The groups are shells around one centre, one inside the other: the same stretched ball of 6 dimensions in 6 sizes.
In the rows, zero is written as 128.
Known rows, each followed by its group:
[122  58 200 112 115 132  88 115 156 139 104]  (4)
[123 111  98 160 155 113  82 122 148 155 141]  (2)
[117 107 169  89 103 144 148 119  93 133 146]  (4)
[125 171  49 104 135 105 165 127 129 120 127]  (0)
[132 131 122 108 139 140 133 116  91 147 137]  (3)
[123 101 117 122 132 103 103 123 180 128  91]  (3)
[ 95 111  74 137 114 116 141 121 107 167 185]  (4)
[125 121 136 135 127  86  93 147 210  88  66]  (0)
[105 142  42 114 116  89 158 125 165 125 149]  (1)
[124  97 192 152 126 121  76 149 140 118  77]  (0)
[141  93 199 120 142 139  79 119 140 128 108]  (5)
[121 125  74 121 139 100 120 115 176 133 144]  (1)
[134 124 174 147 144 129  81 137 130 118 129]  (4)
[140 205  69 149 163 112 131 153  95 110 107]  (1)
[132  90 202 129 133 156  91 126  80 152 110]  (1)
[115  88 172 120 117 162 123 116  46 177 160]  (2)
[155 152 164 132 166 144  92 132  98 120 112]  (2)
[119 116 109 166 149 126  92 130 100 165 145]  (1)
[126 175 113 144 138 111 121 146 128  98 164]  (2)
[129 137 117 120 131 120 131 140 111 126  73]  (5)
[149 160 174 123 144 126 105 151 125  85  68]  (4)
[119  65 173 106 111 115 100 121 177 129  70]  (0)
[112 100 111 141 123 114 115 137 119 153  82]  (2)
[127 181 109 139 136 120 138 153  89 108 127]  (3)
[115 121 139 139 128 138 117 124  87 149 192]  (5)
[116  97 123 143 135 133 104 120 100 171 143]  (3)
[129 171  86 151 155 133 128 137  59 148 156]  (0)
[129 123 173 100 121 159 140 121  56 142 152]  (0)
[119  79 130 138 134 101  78 120 201 136 108]  (1)
[108  81  98 110 115 101 121 110 187 145 129]  (1)
[132 140 197 127 119 114 101 157 156  71  87]  (2)
[128  65 203 116 125 143  87 119 123 149  88]  (0)
[105 144  38 124 127 128 169 114  63 179 201]  (0)
[106 127 110 128 112 136 151 133  55 159 156]  (5)
[136 146 104 137 152 126 117 137  95 141  85]  (1)
[ 98 119  83 116 103 116 161 127 103 151 153]  (3)
[117  57 171 143 130 121  65 114 174 151 131]  (2)
[108  88 145 102 103 140 142 115  90 159 143]  (3)
[104  76 109 118 116 142 135 105  76 196 157]  (2)
[116  91 149 156 130 113  78 135 154 138 111]  (4)
[120 172  74 145 140  99 128 142 139 110 154]  (5)
[121 134 125  92 112 110 147 127 156 102 123]  (4)
[139 100 196 124 138 118  72 130 186 100  87]  (5)
[124  97 167 139 126  98  77 144 200 100  62]  (5)
[121 184  85 118 129 130 168 136  63 126 180]  (4)
[ 91  90 100 108  94 129 160 111  91 173 184]  (5)
[114 146 125 101 108 133 166 131  78 126 159]  (3)
[121  99 162 122 116 121 110 138 134 126  73]  (3)

New rows, each followed by its group:
[122 193  88 144 135 113 144 154  91 106 152]  (0)
[130 148  97  93 135 141 161 111  75 147 159]  (1)
[124  70 228  97 102 140 104 127 134 120  90]  (1)
[105  78 166 112 105 155 131 107  69 174 198]  (1)
[127 108 184 103 114 115 107 130 177  93 107]  (5)
[114  83 199 100  94 126 119 132 145 113  99]  (0)
[119 158  75 106 130 131 166 115  81 146 195]  (4)
[134 156 154 131 130 111 113 159 136  85  66]  (4)
[115 140  82 119 121  89 136 135 179 106 115]  (4)
[128 136 161 105 123 132 129 126 121 109 157]  (4)
[131  95 194 134 129 114  74 139 180 102  74]  (3)
[114  31 193 120 113 130  78 111 161 160  97]  (2)
[125 129 136 119 133 132 121 117 117 132 183]  (5)
[122 121 117  94 120 134 152 117  96 145 126]  (4)
[140 138 190 133 145 157 103 133  63 130 148]  (2)
[105 104 101 137 127 145 132 109  59 192 206]  (1)
[110 135  53 114 126 110 155 116 125 150 159]  (3)
[138 160 156 139 144 116  99 146 144  87 127]  (0)
[ 94  79 147 105  86 127 144 119 116 149 164]  (0)
[ 87 136  46 129 103 116 176 126  74 167 201]  (2)
[124 132 147 153 135 113  93 146 141 112 121]  (3)
[ 99 134  55 133 119 109 150 123 115 154 190]  (4)
[122 101 132  90 123 141 139  98 111 155 177]  (1)
[131 177 112 164 150 107 103 158 125 100 123]  (1)
[123  93 187 117 117 150 116 130  76 149 101]  (1)
[130 177 124 143 143 126 124 149  89 110 146]  (4)
[118 151 123 101 109 118 160 143 109 106 112]  (4)
[135 173 145 131 136 125 126 152  99  95 117]  (3)
[102  98  90  94  99 111 159 115 139 147 130]  (0)
[114  87 163 134 126 155 107 110  69 176 195]  (2)
[103 120 122 106  97 124 159 131  99 135 147]  (3)
[129  86 173  97 121 138 117 118 119 141  83]  (1)
[129 143  93 115 131  95 130 142 169 104  56]  (1)
[100 148  65  99 103 123 189 119  83 145 203]  (0)
[107 119 149 104  96 128 151 132 103 124 151]  (4)
[116  89 193 130 112 121  90 132 159 114 131]  (0)
[112 107 128 103 102  97 133 134 183 104  86]  (0)
[107 153  82 128 113  98 150 147 134 111 126]  (4)
[132 181  71 128 142  95 139 150 142  98  81]  (5)
[137 124 147  93 128 112 120 126 178  96  80]  (0)
[111  97 138 101 112 134 135 104 122 148 195]  (0)
[119 183  96 117 118 114 166 151  93 101 128]  (5)
[107  93 143 113 110 130 125 109 127 147 199]  (1)
[131  66 226 100 113 129  86 124 173 111  68]  (1)
[137 151  85 135 155  89 100 135 198 101  91]  (2)
[147 150 147 109 144 126 119 138 126 103  68]  (5)
[108 157  41 110 123 133 188 118  44 171 182]  (2)
[106  61 171 149 114 118  78 129 154 148 121]  (1)
[138 142 122 164 162 115  80 145 131 127  85]  (0)
[132 131 167 166 148 122  71 147 133 115 124]  (2)
